There are 2 nested groupings, the coarsest first. Each group lies inside one group of the grouping before and may be the whole of it. The rows also spread widely along 2 directions, which tell nothing about the answers.
Known rows, each followed by its group in each grouping:
[ 30.5 -20.9 -22.6  61.1  -8.2  12.7  12.3 -27.0 -38.3  -0.7  -0.8 -59.8
 -10.3 -14.2  15.9]  momut Q160
[ 25.2 -23.5  12.2  -1.3   1.9 -12.1  15.5  -8.6 -26.7 -24.5   3.5 -20.2
 -36.7  -1.3  13.5]  Kovi Q130
[ 25.3  -0.7  25.0 -43.2   4.3 -22.8 -22.0   1.5   5.4 -24.2  -3.0  -2.8
 -35.7  -0.7   5.4]  Kovi Q794
[ -0.1 -39.6 -51.4  42.3 -17.3  57.3  23.1 -36.6  -8.5  26.8  -1.4 -43.7
   5.1 -30.2   1.9]  ranu Q536
[  3.0  12.8  -6.9 -18.6   9.1  13.9 -10.0 -25.2 -12.9   9.5 -12.7  -6.6
  10.8  23.5   9.4]  mar Q798
[ 27.6  -2.2 -29.7  22.9 -30.6  20.5  31.4 -15.2  -2.6  24.8 -28.1 -22.9
  21.9 -15.0   1.7]  kun Q486
[  6.0 -16.9 -11.9  44.5 -20.3   8.6   3.1 -24.5  -6.0  10.3  -5.0 -33.3
  13.7 -12.4  36.0]  momut Q441
[ -4.6  -3.0 -35.6  14.3  -2.8  10.3  24.9 -17.8 -73.0 -13.6   5.8 -39.3
  -4.1  36.3  18.8]  mar Q610
[  2.3 -34.4 -26.5 -19.6   4.8  11.7  -0.9 -23.4   1.4  13.2   0.2  -5.8
 -22.8 -14.3   0.7]  ranu Q912
[  3.4 -32.2 -28.0  54.4  -5.8  15.4  32.5 -16.4 -37.2 -10.2   2.4 -44.8
   5.3 -17.5  31.0]  momut Q973
[ 24.8   5.1 -29.8  -7.4  -9.1   8.4  11.2  -6.2  -8.6   5.0 -15.2 -30.6
  21.9   1.2   0.5]  kun Q685
[ 23.2 -35.5  -7.3  17.0 -20.0  24.6   4.5 -20.5   8.1  -6.8 -19.6 -22.9
 -18.3  -7.7  -5.9]  Kovi Q87
[  3.0 -35.4 -29.8  -4.4   5.2   2.1  -0.5 -18.7  -3.9  12.0   7.4 -24.6
 -10.1 -14.8  -0.3]  ranu Q91
[ -4.1 -32.4 -20.5  -9.6  -5.1  -4.0  -1.5 -16.7 -24.0  12.7  15.5 -27.1
 -13.3 -17.6   9.0]  ranu Q49
[ 16.0 -22.5 -66.9  89.5 -17.8  73.5  24.8 -15.5 -25.3  13.0 -38.9 -48.8
  27.4 -22.1   7.5]  kun Q975
[ -1.2   3.2 -28.3  12.1  -7.3  19.3  -1.0 -36.8 -22.0   3.3 -17.3  -7.8
  -6.4  27.5  19.3]  mar Q444
[  6.1 -23.5 -19.9  45.2 -14.3  17.7   7.4 -27.0  -5.7   8.8 -10.5 -35.7
   5.5 -11.4  34.0]  momut Q441
[ 10.1 -13.2  -7.4  31.1 -13.3  -3.0  -0.4 -14.3 -14.5   0.3   2.7 -33.8
  -0.2 -13.0  39.5]  momut Q441
[ -6.0 -30.7 -23.7  -2.3  -3.9   9.4   2.9 -20.1 -14.1  30.7  12.2 -22.0
  -6.1 -21.2   4.6]  ranu Q49
[ -7.8  -3.6 -24.0  -7.6  -4.8   0.2  15.7 -20.6 -50.7  -8.6   0.5 -20.1
  -2.5  29.4  20.6]  mar Q610
[  8.7 -22.4 -14.2  47.1 -19.6  11.3   4.5 -21.7 -20.4   6.2  -1.2 -38.4
   7.5 -15.3  32.3]  momut Q441

New rows. What belongs after each?
[ -1.5 -34.7 -39.0  10.3  -6.3  12.3   9.3 -17.5 -34.7  17.4   9.2 -41.1
 -12.1 -19.5  12.5]  ranu Q49
[ 10.8 -21.4 -17.1 -35.6   0.2  -3.7  -1.0 -23.7  -5.7   2.3  12.0  -1.9
 -25.7 -15.5   2.4]  ranu Q912
[ 23.2 -41.4 -28.3  58.2  -8.9  38.4  28.6 -15.8 -41.4 -17.9 -17.5 -32.5
 -34.5 -11.7  13.4]  Kovi Q130
[  6.9  -0.6  24.7 -44.2  -5.2 -53.7   3.0  -7.3  16.2  -1.3  11.6   5.9
   1.4  -8.1  21.8]  momut Q973
[ 32.6  -0.4 -48.3  46.2 -31.0  17.7  39.4 -15.9 -33.3   8.1 -23.8 -37.6
  12.4   3.2   6.0]  kun Q486
[  6.5 -40.2 -47.1   7.0 -11.0  27.1  11.4 -26.5 -22.6   1.7   4.0 -27.3
 -23.3 -17.2   9.4]  ranu Q912
[ -2.5  -6.2 -26.2  18.2  -6.7  37.9   2.1 -42.1 -25.1   9.2 -20.0 -14.8
   2.9  20.6  16.9]  mar Q444
[ 27.7  -4.2  -5.0  11.4   1.4 -26.5   9.5 -18.4 -23.7  -8.0  22.2 -39.9
 -16.5  -4.3  17.5]  momut Q160
[ 25.8  -7.0   0.9   7.7  -4.3 -19.7   0.4 -17.6  -5.3   1.3  11.1 -32.8
  -3.3 -18.0  13.7]  momut Q160
[ 12.1 -28.5 -23.3 -27.2   8.4 -19.3   4.8 -14.0 -17.8   7.3   9.8 -24.8
 -15.8  -1.2   1.1]  ranu Q91
[  0.8   9.7 -11.8 -21.2  -3.1  -6.1 -11.1 -28.7 -36.3  -7.7  -2.8 -12.8
 -13.8  41.3  24.4]  mar Q444
[ 12.5 -18.1  -8.9 -40.6   4.0 -33.3   2.2  -7.7  -9.6  -2.5  12.8 -20.3
 -20.0  -0.1   4.0]  ranu Q91
[ 22.1  -9.8 -38.2  50.5 -27.0  42.7  33.1 -25.7  -3.2  31.3 -39.2 -23.2
  25.2  -9.9  -0.8]  kun Q486
[  0.9   1.4 -16.1   7.4  -7.3  45.6  -7.5 -38.8   6.8  32.3 -22.7  -7.8
  24.6  14.2  -0.6]  mar Q798
[ 23.7   9.9 -16.5   4.3 -20.9  12.1  12.8 -12.2  12.8  25.0 -29.0 -11.1
  20.3  -4.9  -3.7]  kun Q486
[ 25.7 -29.4  -8.9  37.7 -11.1  19.2  16.8 -10.4 -38.6 -25.0  -7.4 -35.7
 -28.0  -3.6  11.3]  Kovi Q130
[  7.5  26.2   3.6 -44.6   9.7 -12.9 -15.2 -23.6  -5.9  10.7  -9.4   4.5
   8.3  28.0   3.9]  mar Q798
[ -9.6 -31.8  -8.9  27.8  -1.4  37.7   8.5 -26.4  49.9  47.7 -26.5   1.8
  27.4 -41.7  11.4]  momut Q973
[ 13.6 -25.7 -17.7  50.0 -15.0   9.0   9.6 -17.7 -23.2   1.6   5.7 -50.9
   8.2 -11.4  35.3]  momut Q441
[ 13.6 -37.1 -12.1  47.5   1.5  73.9  -1.8 -23.9   1.3   6.3 -39.2 -14.1
 -11.1 -20.6  -8.8]  Kovi Q794
[ 22.2  -8.3   6.6  12.9  -4.2 -13.8   1.4 -14.8  -4.4  11.4   8.4 -33.2
   1.4  -9.2  11.1]  momut Q160
[  5.4  -3.6   2.2   8.1 -11.1 -19.5  -3.3 -17.4  -8.8  -3.3  12.4 -24.2
   3.2  -7.3  41.4]  momut Q441
[  9.5 -36.0 -37.0   1.2  -2.4  19.2   8.7 -31.2 -18.1   4.5   0.0 -15.0
 -19.4 -21.9   4.3]  ranu Q912
[  7.2 -24.9 -21.0  46.7 -12.9  15.0   5.6 -16.0 -15.8  11.6  -7.0 -34.6
  17.4 -11.6  40.8]  momut Q441
[ 36.6  11.1 -31.2  -6.8  -9.5 -34.4  18.4  12.9 -40.1 -19.3   8.9 -24.2
   3.5   7.2  20.4]  kun Q975
[ 12.7 -23.5 -24.1  57.1 -16.8   8.0  17.0 -21.5 -46.5 -17.0   2.6 -54.2
  -5.0  -8.6  41.1]  momut Q441
[  3.9 -20.5 -13.7  35.7  -8.9  11.4  15.4 -16.7 -16.2   6.5  -6.3 -31.1
   7.4 -18.7  26.7]  momut Q973
[ 22.2 -28.6  12.8  -4.5  -1.7   3.2   1.6 -17.1   2.0 -11.9  -7.7  -0.4
 -29.6  -3.4   4.1]  Kovi Q130
[  7.1 -32.5 -22.2 -17.8   1.8  12.5   5.7 -24.9  -3.2   2.5   7.8  -8.6
 -17.3 -20.4   5.6]  ranu Q912
